All rows are made from the same 9 directions, up to rounding. Whole rows:
In the rows, 128 means zero.
[[136 149 136 124 127  87 131 122 154 146 144 134 123 141 108 142 109 133
  149]
 [145 102 119 119 128 108 112 144 146 169 138 138 139 130 115 127 101 126
  120]
 [202 112 144  47 157  88  94 123 148 157 150 156 121 171 152  81 126 117
  187]
 [ 50 135 128 176 111 195 146 111  61  56  68 107 109 104 159 146 170 145
   64]
 [105 167 149 136  85 160 122 171 120  90  92  73 128  88 135 123 166 131
  121]
 [142 105 151 121 105 147 137 108 159 127 130 129 133 136 131 114 110 118
  154]
 [130 181  95 164 144 123 129 171 185 170 168 112 146 104  44 134 124 133
  151]
 [100 107  82 211 119 158 146 174 120 159 182 133 176  55 143 130 110  93
   92]
 [ 93 126 135 137 102 105 118 142 126 146  84 117 128 115 114 172 103 165
   73]
 [ 54 139 157 215  90 148 139  68 189 144 138 167  91 144 118 103  87 130
  151]
 [125 151 140 115 127 172 139 121  93  59 102  98 113 128 147 112 184 120
  140]
 [139 150 131  80 145 129 106 135 133 121  76 105 113 151  82 140 150 171
  120]
 [ 92 144 146 160 101 164 161 111 122  87 108 109 133 104 138 153 135 139
  118]]

Rows cut short, each followed by the rest of it:
[141 122 148  69 116 165  77 164 124 116  58  94 118 128 133  93]
[165 154 116]
[ 95 145 148 175  98 139 121 122 192 162 140 144 122 117 117 103]
[ 99 134 153]
[125 108 156 109  93  94 124 129 106 124 105 123 127 126 170 148]
[111 129 105]
[151 134 142  81 119 161 107 153 165 129  78  89 137 127  81 126]
[141 163 134]
[125 130  86 162 163 180 131 125 141 128 155 134 124 135  79  94]
[149 109 143]
[136 137 103 101 194 153 125 108 103 114 112 146 124 146 122 130]
[160 161 122]
[112 176 117 145 154  97 146 120 134 135 139 135 129 125 100 170]
[124 157 127]
[171 100 132  94 125 190 163 154 143 120 119  98 210  65 146 163]
[124 150 125]
[168 101 156  63 122 108 141 108 130 120  99 120 146 144 138 167]
[109 152 128]
[138 116 144 129  73 142 114 139 169 119 114  84 101 156  60  97]
[126  93 151]
[104 165 134 146 140 120 127 133 133 143 136 148 136 100 162 133]
[127 154 130]
[121  82  82 170 154 139 137 143 104 167 174 166 168  90 164 131]
[103 109  91]
[123 166 140 155 127 115 149 121 159 138 167 142 140 108 141 131]
[116 127 166]
[ 98 121 179 172  12  79 165 160 115 114 134  86 158  63 192 184]
[83 93 99]
[ 99 166 105 143 142 129  86 174  73 112 117 116  96 116 151  87]
[186 116 104]
[135 150  84 146 178 174 112 166 156 163 154 136 153  97  95  98]
[148 140 139]
[147 109 144 105 111 109 127 141 127 140 129 126 149 113 161 138]
[111 126 125]
[129 132 155 108 123 165 140  88 149  95  94 118 114 154 109 125]
[138 149 151]
[164 105 123 106 143 176 109 165 107 126 154 136 161  87 211  63]
[162  96 151]
[122 105 154 114  91 172 130 124 155 117  74 100 139 121 107 142]
[117 156 112]
[135 115 117 139 143 143 172 112 134 130 144 135 171 103 126 176]
[105 143 119]
[130  90 103 135 135 166 131 148 150 163 116 126 171  98  96 152]
[102 154  90]
[134 170 146 113 129  79  97 138  96 112 150 138  85 147 186  75]
[165  94 166]
[124 107 190 124  85 172 155  67 163  95 112 138 126 137 173 110]
[111 128 172]
[123 162 152 146 138 125 154  95 139 118 169 161 134 114 190 116]
[128 124 179]
[182 122 106  50 217 152 135 102  82  97 119 147 143 150 154 132]
[173 156 139]
[119 120 113 149  98  90 107 155 143 156 129 108 105 148  61 131]
[107 106 108]
[141 177 139 113 134 107 121 152 104 105 148 118 122 113 174 106]
[168 111 161]
[ 53  97 119 196 127 238 122  84 156 127  84 154 108 131 102  93]
[124 158  96]
[ 90 105 102 140 140 147 103 105  80  99  81 126  68 182  88 111]
[155 124  79]
[131 156 132 160  82 121 119 158 170 129 160  91 105 135  72  87]
[135  74 173]
[128 164 136 166 122  96 159  91 138 105 195 143  98 156 129 106]
[130  73 194]
[121 183 127 166 142 146 142 104 156 104 175 134  98 148 103  81]
[158  96 199]
[147 158 152 136  77 101 121 147 153 110 162  93  96 146 107  82]
[143  63 190]
[ 87 116 122 129 159 168  97  95 121 131  75 159  93 158 123 105]
[139 174  97]
[124 160 165 109 119 113 119  92 115  84 116 130  74 173 155  91]
[159 114 171]
[ 79 144 141 174 102 173 102 144 124 118 119 132 108 101 174  69]
[153 115 128]
[140  98 161 122 127 147 172  61 158 124 142 165 153 132 171 144]
[ 90 140 161]
[155  80 124 107 133 106 143 109 106 132 143 146 143 140 154 146]
[104 112 118]
[123 116 106 142 141 130 116 141 113 141 142 140 127 124 134 112]
[131 115 114]
[166 127 141  79 141 118 138 123 111 109 127 125 144 128 162 139]
[139 132 144]
[128 137 102 102 179 167 102 120 118 114  89 126 101 162  80 107]
[169 159 119]
[101  75  72 195 174 187 151  75 197 192 152 183 145 148  29 140]
[ 66 154 109]
[114 200 130 124 166 132  94 142 130 126 128 140 100 127 145  81]
[177 149 162]
[122  95 111 132 140 116 126 118 107 143 128 148 128 137 133 141]
[110 129  95]
[140  91 126 132 104 150 142 131 146 131 127 110 147 123 101 138]
[108 115 120]
[156 133 132  63 176 130 106 117  93 109 103 143 117 151 169 109]
[166 152 137]
[134 105 113 123 142 120 113 117 124 140 130 142 110 159 109 113]
[123 119 122]
[126 134 129 132 111 109 123 144 137 138 126 113 125 127 104 137]
[120 125 122]
[127 145 143 100 122 100 119 133  89  99 101 111 108 138 150 139]
[151 133 116]
[114  97 132 166 106 146 159 105 115 112 155 141 139 114 168 126]
[112  94 127]
[106 115 113 149 110 109 112 137 111 130 116 116  99 149  92 128]
[125 110  96]
[114 102  85 168 148 115 142 133  67 125 169 148 134 116 159 135]
[130  88  91]
[101 153 126 145 131 138 112 133 149 141 110 128 115 127 100 123]
[131 153 122]
[ 62 136 134 186  94  87  87 146 155 192 120 155 103 118 129 120]
[ 85 145  91]
[ 81 203 139 147 142  89 124 109  69  78 120 134  69 148 166 124]
[177 129 130]
[153 111  96 162 114  66 171 147 117 145 204 119 158 114 104 175]
[ 91  69 124]
[ 83 153  97 198 142 124 143 112 150 148 153 144 113 135  65 145]
[111 132 118]
[195 110 116  56 178 108 124 117 114 127 141 140 133 164 128 123]
[141 124 154]
[ 93 194 141 175 120  88 186  93 164 122 145 124 132 121  80 208]
[ 97 161 141]
[ 92 183 155 161 106 173 163 109 110  52 117  99 114 108 153 125]
[174 122 152]
[ 55 155 114 214 102 150 140 134 125 120 124 117 115 101 102 141]
[128 127  93]
[119 146 183 127  81  77 128 137 137 144 139 142 143  91 223 134]
[ 99 131 145]
[158  65 106  71 169 156 123 122 103 138  87 138 160 133 128 158]
[121 169  79]
[112 152  99 117 190 183  99 141  95 116 100 140 122 117 145  96]
[185 164 110]
